There are 10 hidden switches. A switch that is on adds its own fixed numbers to the row, and there is some noise. The rows also spread widely along 13 directions, which tell nothing about the answers.
In the rows, zero is written as 128.
Some rows, each with its switches (1 for on, 0 for off) after it:
[138  90 158 133 115 111 183 121 147 144  61 178 197 151  99 112 162  85
 102  97 147 205  61 122  85 159 129 188 123 108]
1 0 0 0 0 0 0 1 1 0
[125 126 135 110 118 125 150 152  78 164 104 142 143 127 117 125 136 138
 154 171 152 141 114 151 133 106  93 134 100 119]
0 1 0 0 1 0 1 1 1 0
[ 94 116 104 170 168 122 126 118 134  76 151 160  93 201 128 135  85 106
 107  53 117 142 121  45 138 141 124 109 168 209]
0 0 0 0 1 0 1 0 0 0
[133  90 159 133 130 118 107 130 104 110 144 182 153 103 105 115 145 205
  76 119  90 138 123 138 111  99  79 162  78  69]
1 0 0 0 1 0 1 0 1 1
[171 167 182 113 139 100 176 130 112 179 128 145 171 153 127 196  29 184
  56  87 105 114 162 172 158  78 120 127 144 145]
1 0 0 1 0 1 0 1 0 1
[101 158  69 151 128 105 123 102   9 153 105 101 202 106 153  85  96 156
 148 146 117 169 169 113 181 130 124 129 120 128]
1 1 0 1 0 0 0 1 0 0
[120 128 132 173 155 135 119 191 136  74 148 167  93 169 122 113 112  94
  88 119 122 111  96  87 140 150  91 120 119 175]
1 0 1 0 0 1 0 0 0 0
[113  84 178  85  69 140 125 144 171 108  93 209 154  98 156 158 177 141
  91 142 114 152 134 137  93 125 141 160 102  87]
0 0 0 1 1 0 1 1 1 0
[140 158 142 151  94 122 147 165 139 139 150 167 162 146 128  98 139  75
 110 131 153 104 134 103  99 125 125 102  68 149]
1 0 0 1 1 1 0 0 0 0
[124 104 164  74  97  86 150 109  87 155 136 115 144 126 160  78 126 170
 162  93 145 129 132 183 145  94 176 130 159  98]
1 0 0 0 0 1 1 1 0 1
[133 182 143 107  97 115 148 170 112 139 128 166 143 119 144  96 119 131
 103 112 137 107 147 126 110  74 133 128  89 129]
1 1 0 0 1 1 0 1 0 0
[136 122 176 106 118  89 170 157 138 125 148 183 133 139 129  92 122 128
 113  87 110 101  97 163  99  80 127 164  95 108]
1 1 0 0 1 1 1 1 1 0
[130 126 160  84 101 118 127 172  78 146 120 151 138  94 152 131 132 169
 109 162 116 102 162 186 143  79 106 141 112  78]
1 0 0 1 1 1 1 1 1 1
[120 132  91  81  95 131 114 172  54 167 100 131 126 113 154  83 192 126
 174 190 206 140 152 148 129 113 106 128  69  97]
1 0 0 0 0 1 1 0 1 1
[180 101 164  70 133 134 116 157 112 134 110 180 118 137 119 149 125 210
  85 131 160 135 139 138 126  88  74 139  78 102]
1 0 0 1 1 1 1 1 0 1
[105 157 109  92 133 144 138 183  98 114  59 162 145 137 156 139 121 113
 112 121 166 165 102 121  90 149 114 155 116 170]
0 1 1 0 0 0 1 0 1 1
[ 90 132 131  98 115 118 155 164 113 118 108 134 153 144 181 112 115  97
 147 113 150 139 116 138 123 154 174 132 138 167]
1 0 1 0 0 0 1 1 0 1
[ 95  89 115  65 153 149 117 134  97 123  96 161 103 201 177 142 130 181
 152 148 155 105 154 145  91  78  97  91 140 120]
0 1 0 1 1 1 1 1 0 1
[152 141 168 144  75 119 129 156 126 111 145 154 172 114 119  64 167  98
 119  91 151 136  87 107 121 156 151 125  95 128]
1 0 1 1 0 0 1 0 1 1
[ 90 129 144 127 110 125 151 163 128 132 157 175 108 155 141 131 135 108
 139 152  96  83 134 148 120  82 113 126 110 112]
0 1 0 0 1 0 1 1 0 0
[129 109 186  94  89 159  90 145 167  93  90 183 149 115 164 213 118 198
  61 137 132 145 147 101 116 137 122  93 139 150]
0 0 0 1 0 0 1 1 1 0
[180 126 153 122  89 124 122 111 115 147 138 162 141 135 122 133 124 168
 107  85 163 147 150  86 172 108 134 117 115 133]
1 1 0 1 0 1 1 1 1 1
[123 121 148  96 110 104 140 177 116  90 146 157 100 120 140  88 118 116
 136  96 140 128 102 127 153 132 141 150 118 156]
0 0 0 1 1 0 1 1 0 0
[110 145  78 104 153  95 157 114  51 173 100 115 207 150 181 117  72 138
 154 144 164 157 182 130 124 135 134 120  75 175]
1 0 0 1 1 1 1 1 0 0
[127 208 124 124 133 108 149 158  93 158 120 128 185 132 152 135  67 139
  98 119 162 115 164 121 106 105 126  84  92 200]
1 0 0 0 1 1 0 0 1 0
[117 168 154  85 104 135 125 173 119 116 108 185 119  88 169 174  91 157
  70 136  98 109 177 168 143  81 136 151 124 130]
1 1 1 1 1 1 0 0 1 0
[144 147 132 118 120 124 134 205  86 133 127 145 113 139 119  98 139 109
 131 165 152 111 106 136 153 119  77 128  80 124]
1 0 0 1 0 0 1 1 0 0
[ 56 126 128 149 104 145 116 145  99 101 112 137 158 124 187 134 113 120
 124 168  86 107 149 108 113 129 130  88 173 146]
1 1 0 0 1 0 1 1 0 0
[105 145 110 131 121 112 136 171  48 132 117 135 153 107 132  71 156 117
 138 150 113 139 126 163 161 125 112 168  97  83]
0 0 1 1 0 0 0 1 1 1
[149 144 161 125  98  96 161 138  94 142 147 149 133  70 135 159  47 133
 100 106 100 155 158 138 226 125 166 187 132 166]
1 1 1 0 1 1 1 1 0 0

New rows. What belongs after each?
[158 154 133 150 119 103 155 113  79 178 109 132 185 145 106 113 109 118
 109 112 136 145 144 111 142 105 111 115 125 124]
1 0 0 1 1 1 1 1 1 0
[106 130 120 137 154 124 143 145  97 130 129 132 143 136 143 174  56 141
 115 146 142 144 144 119 159 149 112 116 118 210]
1 0 0 0 1 0 0 0 0 0
[132 100 159 113 123 124 168 140 115 185 114 148 144 156 108 157 138 126
 149 178 153 131 118 169 132 105  96 124 103 109]
1 0 0 0 1 0 1 1 1 0
[149 165 135 148  87 130 135 151 125 138  89 159 191 129 117  78 169  96
  96 109 175 158 119  60  80 130 129 108  93 137]
1 0 0 0 1 1 0 1 1 0
[117 112 169  74  80 131 167 159 194 127  93 198 156 157 185 153 144  81
 113 118 162 128 134 129  59 132 173 127 107 150]
1 0 0 1 1 1 1 1 0 0
[131 149 122 115 101 107 148 176  80 135 119 145 147 104 120  61 146  98
 154 127 176 145  92 125 119 131 120 150  73 145]
1 1 0 0 1 0 1 0 1 0
[110  98 168 101  89 120 120 160 164  87 195 185  84 136 176 117 129 144
 131  98 128  81 134 136 130 111 159 126 105 146]
1 1 0 0 0 1 1 0 0 1
[111 190 155 121  94 121 149 169  77 144 114 118 176  88 152 130  82 130
 117 122 144 115 132 147 128 115 147 106 150 178]
1 1 0 0 1 0 0 0 1 1
[132 157 124 123 142  95 165 161 117 130 144 163 134 155 136 135  75 106
  99  87 120 126 132 135 143 123 125 160  92 170]
1 0 0 1 0 0 1 0 0 0
[145 162 178 146  65 111 152 172 125 139 117 141 217  81 136  90 135 100
 103 136 158 135 112 106  99 152 148 110  86 154]
1 0 0 0 1 1 0 1 1 0
[128 113 125 166 110  90 184 156  93 177 155 155 166 116 114 103 137  56
 144 163 121 136 135 144 161 137 115 185  52 113]
1 0 0 0 1 1 1 1 1 0
[146 115 151 190  98 102 130 138  98 141 203 130 156 101 111  98 117 117
 138 155 137 115 135 103 180 153 117 105  69 161]
1 0 0 0 1 1 1 0 1 0
[133 138 126 114 134 133 139 128 145 151 134 201  93 176 113 199 119 139
  88 110 123 128 176 119 141  74  96 138  97 129]
0 0 0 1 1 0 1 0 1 0
[127 116 155 130 137 113 145 175 119  93 165 169 117 143 140 131  84 125
 112  89 120 101 109 116 159 128 115 145 112 176]
1 1 0 1 1 0 1 1 1 1
[126 151 153 113  71 122 157 115 104 197  91 142 196 106 136 154 147 127
 113 139 135 153 158 163 114 104 148 137 129  87]
1 0 0 0 0 0 1 0 1 1
[ 99 128 170 117 106 162 166 225 135 139  80 162 141 143 145 164 149  55
 114 204 129 104  97 169  88 139  96 131 127 122]
1 0 1 0 1 0 1 1 0 1
[128 155 131 142 137 104 155 132  80 169 144 125 190 139 137 144  75 161
 134 153 134 118 138 139 146 117 103 104  74 163]
1 1 0 0 0 0 1 1 1 0
[106 123 145  86  91 108 163 165 143 109 109 194 113 115 170 121 118  89
 106  89 112 139 133 135 120 109 170 196 134 131]
1 1 0 0 1 1 1 1 0 0
[120  48 146  66 109 139 160  87 154 157  85 206 150 155 143 183 154 161
 146 150 153 186 141 158 108 118 136 174  88  93]
0 1 0 1 1 0 0 1 0 0
[152 131 172 103 134 147 122 172 142 121  96 148 125 173 137 157 108 139
 104 137 176 114  99 133 108 132  98  73 139 175]
1 0 1 1 0 1 1 0 1 0
[116 121 103 126 152 123 119 140 105  93 124 142 142 166 161 100 106 145
 124  90 168 156 131  77 138 157 145 118 112 186]
1 0 1 0 0 1 0 1 0 1
[100  94 100 130 113 119 123  85  57 153 159 138 170 118 159 120 126 181
 172 164 125 141 193 132 181 114 134 128  83 105]
1 1 0 1 1 0 0 1 0 1
[115 116 170 111  65 117 114 159 145  86 129 149 122 103 167  83 147 108
 120  97 146 130 104 109 119 146 177 116 162 149]
1 0 0 0 0 1 1 0 0 0
[129 173 153 138 164  89 150 131  80 122 124 109 199 167 133  84  61 161
 109  67 124 106 101 124  96 106 116  72 146 178]
1 0 0 1 1 0 1 1 1 0
[147 107 139  71 120 100 118 114 110 118 121 213  71 104 123 154 115 205
  70  70  81 160 166 163 178  54 116 227 125  63]
0 1 0 1 0 1 1 0 1 0
[141 140 121 159 110 122 133 183 112  84 126 199 152 132 126  44 163  68
  89  85 111 136 102  71  97 137 112 182  63 104]
1 1 1 1 1 1 1 1 0 1
[164 153 177  46  55 148 132 170 133 176  59 189 146  77 139 176 164 164
  78 170 165 147 174 167 118  70 124 144  93  75]
1 0 0 1 1 1 0 1 1 0
[ 75 104 103 166 119 100 178 127  61 146 117 110 141 143 132  91 117  33
 185 145 113 157  89 144 164 167 136 162 182 146]
0 1 0 0 0 0 1 0 0 0
[120  89 185 112 125  96 158 137 136 116 157 167 107 121 118 129 111 152
 117  95  99 122 107 172 168  99 142 167 145 117]
1 0 0 0 1 0 0 1 1 0
[156 144 133 122 175 111 166 161  95 150 122 156 166 195  99  94 122 130
 125 108 158 120  93 142  97 104  76 129  56 129]
1 0 1 1 1 0 1 1 1 1
[126 144 129 134 132 117 145 149  76 135 121 155 140 135  98  88 136 137
 122 103 136 137 100 133 112  96  94 151 109 112]
0 1 0 0 1 0 0 0 1 1
[157 115 233  98  58 118 155 180 156 126 192 157 139  94 123 110 134 154
 150 136 168  86  82 165 134 124 150 107  76 149]
0 1 0 0 1 0 0 1 0 1
[134 160 117 114 145 108 119 124  95 127 110 167 171 147 122  90 132 190
  86  92 125 137 133 131  91  81  95 130  75  95]
1 0 0 1 0 0 0 0 1 0
[120 157  90 145 169  84 173 145  68 142 117 158 210 153 138  60  97 104
 118 119 110 143 113 156  89 132 102 184  33 122]
1 1 1 1 0 1 0 0 0 0
[133 142 125 152 138 103 128 162 100  90 155 180 146 138 139  84 109 144
  82  74  99 112 131 100 139 111 104 160  83 126]
1 1 0 1 0 1 0 1 1 1
[123 130 101  98 130 126 113 159  66 122  89 141 170 126 169 103 127 152
 124 138 177 150 153 101 112 136 109 118  85 151]
1 0 0 1 1 1 1 1 1 1
[161  86 158 136 137 124 120 114 140 119 160 170  97 175  96 148 114 164
 106 101 134 134 113 111 165 118  95 120 120 134]
1 0 0 1 0 0 1 0 0 0
[154 142 153 134  72 113 142 160  86 139 137 142 181 102 106  31 185 109
 141 122 162 134 101 120 121 125 129 130  75  89]
1 0 0 1 1 0 0 1 0 1
[115 171 163 162  56 134 120 205 127  95 135 164 197  77 150  75 171  94
  85 146 100 118 110 102  87 157 134 129  66 108]
0 0 1 0 0 0 1 1 0 1
[137 135 173 133 106 119 127 195 182  76 201 197  83 153 139 143 110 124
  87  95 111  77 124 101 154 119 122 116  78 170]
0 0 0 1 0 0 1 1 0 0
[ 93 122  80 148  89 132 139 162  98 124  97 167 183 147 172  62 196  32
 145 147 151 145 148  72  78 159 137 140  82 113]
1 0 0 1 1 1 1 1 0 1
[119 118 180  94 113 121 121 161 132  95 131 161 141 104 156 142 101 180
  98 122 123 114 128 149 137 116 132 119 123 147]
1 0 0 1 1 0 0 1 1 0
[116 122 118 149 134 102 134 119  85 140 130 179 171  94 120 131 112 171
  68 142  62 157 172 146 124  97  92 190  69  74]
0 0 0 0 1 1 0 0 0 0
[108 137 121 106 122 134 115 128 128 120 122 183  95 158 130 131 150 146
 104  97 124 120 160 121 128  68 123 123 136 105]
1 0 0 1 1 0 0 0 1 0
[ 84 104 172  83  67 136 157 155 119 124  55 148 207  85 192 131 134 105
 140 175 139 151 108 168  82 160 167 132 154 133]
1 1 0 1 1 0 0 1 0 0
[114  74  98 129  93 126 143 131 105 120 100 152 158 128 138  86 173  46
 181 142 200 208 100  76 128 214 149 159  88 170]
0 0 0 1 1 0 1 0 0 0
[136 162 134  54 118 108 108 164 107 103 122 163 117 123 167  97 115 207
 100  89 152 123 155 140 123  80 134 126  89 129]
0 0 0 1 0 1 0 1 0 0
[103 149 112 152  99 134 115 165  80 100 103 168 141 107 137 102 147 118
  83 116  84 148 130  88 128 118 104 168 137  93]
0 1 0 0 0 0 1 1 0 1
[131  66 158 119 103 156 122 143 152 127 105 191  84 154 103 161 179 123
 124 156 148 145  91 126 132 119  88 143 134  99]
1 1 0 0 0 0 1 0 1 0
[122 115 151 210 108 123 148 172  82 125 127 133 212 121 100  58 164  70
 114 167 102 128  71 101  90 166  75 124  98 101]
1 0 0 0 1 0 1 1 0 1
[126  91 191 138 110 148 108 160 121 104 108 143 110 127 126 158 118 160
  77 142 111 119 106 141 142 124  97 105 212 119]
1 0 0 0 0 1 0 0 0 1
[115 158 115 157 119  96 125 106  73 138 169 117 182 109 141  96  87 156
 128 113 120 134 164 104 147 123 141 100  93 162]
1 0 0 0 1 0 1 0 0 0
[148  89 168  83 102 125 137 168 132 116 119 185 108 135 134 112 157 133
 109 114 142 124 119 143 121 104 116 159 111  92]
1 0 0 1 1 1 1 1 0 1
[162 117 155 149 110 120 154 116 131 186 163 153 143 161  91 133 143 123
 142 148 176 124 138 126 141 104 111  97  72 133]
1 0 0 0 1 1 0 0 1 0
[128 130 168 141  64 153 118 169 100 123 104 137 154 100 135 121 153 106
 106 157 126 125 126 107 138 135 120  99 166 114]
1 0 0 1 1 0 1 1 0 1
[129 136 135 111 174 107 186 142 121 161 119 175 154 210 134 148  88 125
  95  96 118 105 142 159  94  78 100 142 103 125]
1 0 0 1 1 1 0 1 0 1
[110 126  74 133 122 130 132  93  68 167 113 135 163 151 141 124 126 136
 170 152 168 172 169  79 151 126 126 114  89 151]
1 1 0 0 1 0 1 1 0 0
[115 131  75 108 137 122 133 134  99 121  72 176 100 160 131  93 161  89
 118  82 149 187 143  81 136 107 135 182 131 114]
1 0 1 0 1 1 1 1 1 0
[ 99  65 142 132 122 134 124 150 120 107 163 184 104 162 154 119 160 128
 142 168  84  93 135 159 141 113 104 147  97  72]
0 1 1 1 0 1 1 1 0 1
[ 95  92 106 131 119  98 134 156 101 101 155 179 103 119 157 103 139 111
 116 111  86 141 152 127 169 127 133 209 100  98]
0 0 0 0 0 1 1 1 0 1
[119 119 136 109 119 104 134 111  78 137 118 132 151 121 133  92 123 165
 124  96 137 155 137 143 120 103 139 138 146 113]
0 0 0 0 1 1 0 0 0 1
[117 155 163 106  72 126 136 144  88 171 118 124 198  56 153 167 110 176
 124 198 142 138 173 163 152 121 140 103  93 138]
0 0 0 0 1 0 0 1 1 0
